The rows come from 4 hidden closed curves, with some noise, and rows from the same curve form a group. Each curve winds through 8 dimensions. The rows are also pushed far along 5 directions, which tell nothing about the answers.
In the rows, 128 means zero.
Some rows, each with its group after it:
[ 86  65 136 141  66 153 166 186 102 120 105 149 131 138 129 105 104 158
 122 143 104 118 179 100 153 181 119] : Zeli
[152 170 136 140 151 135 149 119 147 104 144  90 131 114 128  75 122  95
 143 121 141 122 113 153 108 116 128] : Nune
[170  99 129 104 153 137  83 134 133 159 103  91 160  98  50 118 169 169
 204 142 139 115 110 116 141 105 151] : Nune
[ 88  59  82 117  63 137 113 173  97 129  94 170 103 118 150 171 125 147
 123 121  95 116 162 119 144 158  97] : vub
[142 129 142 109 104 131 141 160 120 116 125 111 148 115  92 114 134 138
 167  98  89 126 185 102 156 123 171] : Nune
[176 106 109 110 129 134  84 131 110 165  67 105 149 123  96 126 156 151
 195 167 155 117  99 143 120  85 150] : Zeli
[121 109 109 142 135 126 135 137 122 127 120 126 134 155 141 108 138 107
 137 135 148 120 106 121 127 135 132] : Zeli
[ 99 156 177 150 111 174 144 153 140 101 154 106 127 115 120 125  97 135
 137  98 134 158 158 166 130 106 140] : vub
[112  94 118  84  79 142  96 150 115 135 123 121 110  95 108 184 127 177
 178  83  75 114 217 137 137 111 115] : Zeli
[126 142 172 149 125 135 163 148 124 131 153 104 121 137  91 101 125 136
 138 111  94 122 187 114 148 157 189] : vub
[ 87 130  88 157  91  98 127 159  79 128 110 197 145 155 154 147  93 133
  83 155 148 116 116 127 131 160 112] : Zeli
[152 164 166 171 125 137 166 188 142 110 125  56 149 108  84  39 143 127
 169 176 152 113 105 136 167 151 151] : Zot
[130 107 130 142 136 154 165 144 127 118 133 151 135 135 120  81 124 127
  90 172 163 132  60 118 133 171 109] : Zot
[149  92 143  93 110 139  93 107 136 154 113 117 120  98  88 151 140 170
 171 100  81 127 194 124 119 100 141] : vub
[117 167 146  99 143 124 109 122 160  99 194 105 124 109 129 173 147 127
 144  52 117 142 168 148 138  89 134] : Zot
[139 107 102 154 144 124 124 128 110 149 100 155 135 134 129 105 123 126
  91 211 174 130  58 128 109 134 115] : Nune
[135 107 127 136 149 105 100 119 141 173 143 113 144 102  68 124 165 147
 145  88  75  84 126  84 167 215 108] : Zeli
[143 118 132  89 156 116  99  94 135 148 131 136 153 150 114 151 149 168
 150 147 171 136 108 140 106  82 137] : Zeli
[128 107 108 128  79 128 131 151  93 134  88 143 122 114 132 131 103 140
 121 169 112 127 152 116 125 118 130] : vub
[108 127 128 124 186 114 128  77 164 133 182 137 110 149 157 148 146  95
  90  67 120 127  94 102 127 177  98] : Zot
[122 141 166 121  73 155 150 196 118  93 137 119 121 110 105 147 128 155
 156 113 101 150 194 137 171 105 180] : Nune
[116 122 107  95 111 111 132 123 115 134 126 143 113 113 140 148 105 152
 112 132  99 105 160 106 125 146  90] : Zot
[107 159 139 155 172 107 164 135 155 100 197 100 121 161 152 108 157  78
 110 100 143 127 111 112 150 166 143] : vub
[124 152 146 151 175 115 188 121 144 112 160 134 121 156 156  79 126  96
  64 178 170 129  58 102 131 169 113] : Zot
[137 168 139 133 178 101 130  72 158 129 158 129 144 152 133 112 131  92
 113  89 139 138 119 123  97 105 154] : Zeli
[101  92 134  87  85 155  98 163 103 133 101 117 128 100 102 171  98 197
 182 127 128 132 196 141 120  72 123] : Nune
[121 102 133 129 112 121 146 166 119 135 138 116 131 129 111 119 151 151
 137 151 107 107 150  97 166 179 127] : vub
[160 122  95 135 118 129 134 158  98 133  94 123 139 120 111  95 134 135
 137 217 173 113  62 141 127 125 122] : Zot
[101 146  81 114 127  78  87 105 100 138 143 182 148 160 154 205 122 129
 112  90 129 117 136 131 119 121 126] : Zeli
[138 106 129 141 153 113 116 100 123 177 102 113 153 125  92  95 131 145
 141 141 104  92 113  90 132 200  98] : Zot
[126 124  99 103 190 105  82  56 131 168 138 159 145 139 123 158 127 136
 110 108 148 113  76 121  99 146  84] : Zeli
[ 84 158 127 158  83 132 161 178 123  71 148 133  88 115 172 128  93  96
  95 123 135 148 176 163 117  97 137] : Zeli
[129 160 135 152 142 142 139 139 153 100 166  86 119 134 141 111 150  74
 151  77 129 143 127 157 134 113 161] : Zot
[140 104 139 119  92 158 120 163 112 138  96 147 118 101 102 149 127 177
 129 173 122 136 126 134 152 129 126] : Nune
[116 113 115  89 152 117 131  99 121 143 134 160 106 152 152 162 125 128
 102 105 113 123 129  98 123 153 120] : vub
[161 128 177 125 146 152 165 137 154 126 153  80 146 121  80  72 156 142
 156 132 117 125 123 107 159 159 155] : Zot
[130 147 130 170 108 134 155 155 105 108  86 158 155 133 135  91  86 116
  94 197 179 155  89 137 113  97 143] : Zot
[141  76 107 137  94 150 116 142 100 150  75 157 150 101  88 100 116 161
 124 172 128 116  98 123 121 153  96] : Zot
[132 125 146 152 140 165 134 143 126 145 108 133 108 124  94  96 114 134
 120 144 142 137 103 149 116 141 153] : vub
[127 177 155 127 152 136 147 145 158 103 190  74  96 115 122 132 153  99
 145  73 102 135 155 134 156 130 169] : vub
[163 110 165 111 122 151 104 134 138 150  98  86 140 127  78 119 162 159
 214 108 101 130 173 134 146  97 190] : vub
[106 129 111  85 165 113 104  88 151 122 145 121  95 136 173 177 128 103
 126  79 133 142 140 107  99  71 124] : Nune
[152 121 105  66 151 111  75  75 152 152 157  95 125 102 104 178 169 130
 187  34  65 108 178 116 126 108 130] : vub
[161 139 120  99 217  92 117  39 151 157 152 126 156 148 114 105 139 112
 115 131 157 115  79  89  83 120 121] : Nune
[103  92 131 152 152 115 154 162 145 124 171 113 140 125  91  89 163 115
 128  90  97 104 135  60 173 221 125] : Nune
[128 136  72 119 158 100 122 119 113 127 148 143 132 149 151 135 143 101
 109 154 166 112  65 126 121 139 102] : Zot
[125  97 159  94 106 146 113 125 127 146 125 111 147 125  94 154 130 180
 186  77  81 122 217 118 139 114 149] : Zeli
[ 99 121 159 117  83 157 121 161 134 116 144 119 102 101 124 174 120 164
 147  93  94 143 195 145 155 115 136] : Zot
[158 144 119 129 126 138 133 153 133 115 115 100 115  97 115 103 140 114
 150 153 138 124 100 147 134 111 129] : Nune
[114 144 116 112 142 116 146 131 122 100 160 152 132 144 148 149 129 101
 107  88 127 136 130 105 136 130 143] : Nune
[117 113 101  71  78 146  82 143 100 131  89 153 102 107 153 224 116 163
 152 107 109 144 157 149 130  67 116] : Zot
[115 166 129 127  93 115 147 170 107  97 121 145 131 135 143 133 110 135
 124 146 151 132 133 150 139 100 148] : Zeli
[165 160  97 109 171 124 115  88 131 126 118 116 134 124 135 104 120 107
 137 148 178 120  71 162  85  87 105] : Nune
[123 133 121  88 108 132  98 135  88 143  97 158 121 124 132 197  93 183
 129 165 156 132 133 147 121  84 118] : Zeli
[ 86 169 151 137 165  97 175 103 158  81 221 127 123 154 163 117 110  77
  84  60 116 145 176 100 115 135 145] : Nune
[136 141 182 165  65 176 174 213  97 120  87 113 118 117  79  84  85 170
 152 198 142 143 180 167 140  96 199] : vub
[126 127 117 123 174  92 146  89 139 135 162 132 117 152 154 128 147 102
  89 125 124 118 104  73 135 169 120] : Nune
[152  86 129 113  97 154 100 149  78 177  48 158 138 133  78 140 107 201
 160 202 147 126 137 149 114  98 154] : vub
[102 126 121 130  86 134 156 168 115  97  96 178 104 138 175 129  96 126
  91 163 152 152 122 135 123  98 140] : Zeli
[ 73 131 128 108  68 140 157 178 102  85 135 167  86 138 186 187  85 135
  97 119 119 152 197 143 132  98 136] : vub

New rows. What belongs after each?
[102 116 106 134  88 125 178 174 101 103 129 139 124 122 144  98  97 124
 107 150 119 100 144 113 138 185  89] : Nune
[121 137 122  93  80 110  87 159  98 128 101 145 134 108 134 210 118 176
 152 128 110 137 181 124 150  74 138] : Zot
[111  75  81 106  92 130  61 108 107 159  97 156 116 117 143 205 131 132
 136  85  81 130 164 124 120 112 114] : vub
[ 74 110 123 143 134 125 150 110 139 122 150 126  97 146 183 127 108  90
  90  86 105 128 150  96 122 168 101] : Nune
[ 95 142 151 117 105 116 149 138 126  95 177 123 126 124 129 155 103 135
 126  84 100 145 229 121 123  95 161] : Nune
[130 166 141 101 147 141 103 115 143 111 154 139 109 129 147 195 136 127
 125 106 148 167 122 161 123  61 151] : Nune
[178 169 150 110 188 124 132 104 153 118 152  95 153 136  98 101 165 101
 162 101 141 138  96 114 136 100 174] : Nune
[118 118  78  96 165  98  86  93 134 142 131 170 110 150 172 189 158 104
  99 114 149 128  64 116 115 120 106] : Zeli
[138 138 144  80 115 141 125 154 128 115 123  99 107 111 123 154 138 165
 171 145 141 135 154 148 136  69 149] : Zeli
[148  98 123  97  99 138  99 141 137 139 119  90 121  93 101 141 158 144
 190  80  68 115 185 123 151 119 140] : vub
[145 156 134  64 125 117 109 120 132 127 139 107 131 121 122 181 147 157
 179  99 116 127 167 136 135  66 159] : Zeli
[ 94 158 140 119 115 118  99 127 137 115 156 163 126 150 156 205 131 134
 124  76 137 157 154 158 133  74 161] : Zeli
[118 124 125 134 171 130 114 134 149 126 150 101 135 131 115 120 159 115
 144 115 156 130  93 120 139 130 135] : Nune
[143 106  84 112 127 120 111 114 102 145  96 148 134 115 124 122 111 139
 123 161 140 100  96 132 105 144  71] : Nune
[176  92 126 119 175 116  84  91 135 204  91 117 170 100  37  87 158 175
 164 150 105  78  74  86 142 205  94] : Zeli
[110 131 118 135 126 126 150 135 109 111 120 164 129 130 143 111  80 133
  85 189 177 141 115 135  91  95 117] : Nune
[123 121 141 129 163 139 124  94 142 149 147 118 143 123 106 116 126 130
 123  94 109 120 105  93 137 180 101] : vub
[138 153 118 158 132 123 140 129 109 117  94 165 159 141 141  95  93 109
  90 197 189 150  65 128 102  93 136] : Zot
[113 119 126 147 117 147 161 172 114 105 116 168 117 123 137 116 115 129
  79 184 155 140  76 120 152 164 112] : Nune
[102 102 149 160 114 120 160 144 121 139 155 114 156 137 110  94 130 127
 121  97  67 103 169  53 178 236 123] : vub
[117 138 153 177 100 148 201 175 106 105  90 129 129 131 142  46  69 136
  84 243 183 137  96 131 116 142 118] : Nune
[ 82  58  68 107 132 109  87 134  99 154 134 175 130 135 131 188 140 149
 110 119 128 111 113  88 138 178  81] : Nune
[103 145 123 167 155 111 141 131 137 122 129 180 139 162 158 105 126 107
  62 156 186 141  35 127 128 158 116] : Zeli
[ 92  90 145 156  90 137 170 154 127 125 113 114 111 121 142  85  99 122
 117 119  80 118 182  86 141 179 114] : Nune
[168 134 128  93 154 115 119 106 135 139 131 104 160 123  86 117 154 124
 175  93 103 119 140  92 133 116 165] : Nune
[ 76  86  99 133  69 133 136 164  87 120 100 191 119 138 169 172  97 135
  84 122 103 136 142  98 153 168 101] : Zot
[ 75 125  80 131 106 109 156 142 102  95 159 169 109 140 186 146  90 100
  71 104 122 115 149 127 117 168  75] : Nune
[175 145 158  88 148 134 111 123 144 130 143  93 148 115  77 140 171 146
 191  85 101 135 150 112 157 100 183] : Nune
[151 116  97 111 167 129  93  73 137 142 127 153 149 126 119 135 135 116
 123 109 151 131  71 135  92 107 104] : Zot
[111 128  96 104 130 126 122 135 104 110 134 182 120 143 158 182 120 128
  89 132 154 141 101 129 123 113 117] : Nune
[ 98 142 155 166  91 120 152 151 128 112 146 133 136 126 117 111 101 133
 113 107  98 136 201 130 138 139 154] : Zeli
[137 151 147  99 131 133 165 131 143  98 163 107 121 128 134 121 143 111
 142  87 102 133 149 107 151 126 151] : Zot
[148 123 130  95 151 129 101 101 140 152 135 138 122 123 110 170 155 146
 130 115 116 132 110 112 145 135 127] : Nune
[ 71 132 126 126 110 128 119 129 114 114 154 165 117 130 149 176  90 146
  97  88 125 137 168 146 116 129 102] : Zeli
[152 108 148 114  85 170 102 141 119 155  42  84 126  92 102 110 107 170
 191 181 130 137 156 152 108  57 147] : Nune
[122 155 176 144 137 116 181 121 150 116 166  83 132 142 128  81 121 111
 126 109 100 119 176  90 143 167 145] : Nune
[117 138 127 157 110 123 164 166 128 104 152  96 116 128 144 102 145  94
 132 106  97 106 142 113 170 191 123] : Nune
[158 146 110  99 145 112 106 111 135 122 140  96 134 135 132 144 151 110
 172 110 142 124 138 146 109  66 150] : vub
[112  63  82 134 117  94 116 122 110 160 126 162 141 131 110 120 144 149
 108 144 103  88 130  87 130 199  87] : Zeli
[174 151 138 107 102 163 108 139 112 135  59  94 133  88 109 127 108 146
 176 188 149 148 107 153 118  46 158] : vub
[114 162 119 146 173 109 163  98 147 108 169 119 119 143 176 107 123  52
  75  96 116 135  84  73 134 174 117] : vub
[129 158 131 102 166 128 117  99 164 111 138  88 104 124 160 146 139  88
 145  91 146 156 130 135 100  42 162] : Nune
[143 161 166 111  76 146 151 200 120  87 111 101 129  99 116 128 125 159
 174 153 119 141 166 136 175  82 172] : Zot
[122 122 153 102  77 144 118 168 119 118 141 133 116 107 109 190 136 171
 151  96  80 141 203 133 172 114 155] : Nune
[108 156 125  98 167  92 124  77 147 111 203 134 130 148 147 175 123 108
 113  57 126 143 175 118  98  84 144] : Nune
[ 91 132 150 115 104 147 155 151 129  91 188 139 114 137 145 168 117 134
 114  85 116 153 174 138 147 124 145] : Zot
[176 124 141 124  86 154  97 157 104 147  74 102 154 110  75 134 142 162
 201 142 111 134 155 152 149  89 176] : Nune
[113  96 120 122  96 143 120 128 108 143  80 132 114 116 141 127  94 140
 132 155 128 130 146 123 101 107 110] : Nune
[171 160 136 110 152 136 106  86 155 134 142  81 133 106 107 118 143 117
 168  95 117 127 140 161 108  89 136] : Nune
[101 123 136 180 150 156 162 174 137 105 110 113 117 132 149  67 119 101
  98 191 202 144  38 134 132 144 105] : Nune
[ 78 101 125 147  73 141 169 186 119  97 117 128  90 112 164 112 111 110
 102 122  89 135 182  89 149 155 133] : Nune
[185 112 164 153 153 147 145 127 153 158 103  92 138  94  67  46 157 140
 136 176 108 109  76 100 151 195 118] : Nune
[129 140  85  69 149 111  81  84 111 125 141 165 135 147 151 218 125 121
 138  79 142 145 140 137  92  45 143] : Nune
[ 96  89 127  78  96 142  84 138 107 137 123 125 134 113 112 194 112 192
 180  93 114 123 211 134 122  82 124] : Nune
[115 109 101 124 120 112 130 138  94 157 134 156 108 132 109 143 115 149
 101 137  97 103 146  99 135 188 126] : vub
[131  84  80 117 161 123  81 106  97 163  93 164 154 136 112 140 115 151
 125 175 194 116  52 135  90 119  79] : Nune
[ 97 152 126 107  98  97 144 152 117 103 158 151 125 142 150 166 123 134
 121  87 100 121 179 118 149 133 143] : Zeli
[110  96 112  94  94 155  82 111  99 152  94 171  99 126 151 216 106 171
 128 142 135 154 140 162 105  72 121] : Zot
[151 123 143 152 116 146 160 161 133 133  80 100 114  97 103  58 115 129
 126 179 109 116 117  98 142 166 133] : Zeli
[129 157 118 134 132  93 130 131 115 124 127 150 156 151 125 119 125 127
 122 130 139 117 110 124 135 137 142] : Zeli
[130 132 142 157 198 126 148 135 171 122 157  84 141 135 106  66 173  86
 131 119 160 121  56  96 148 173 132] : Nune
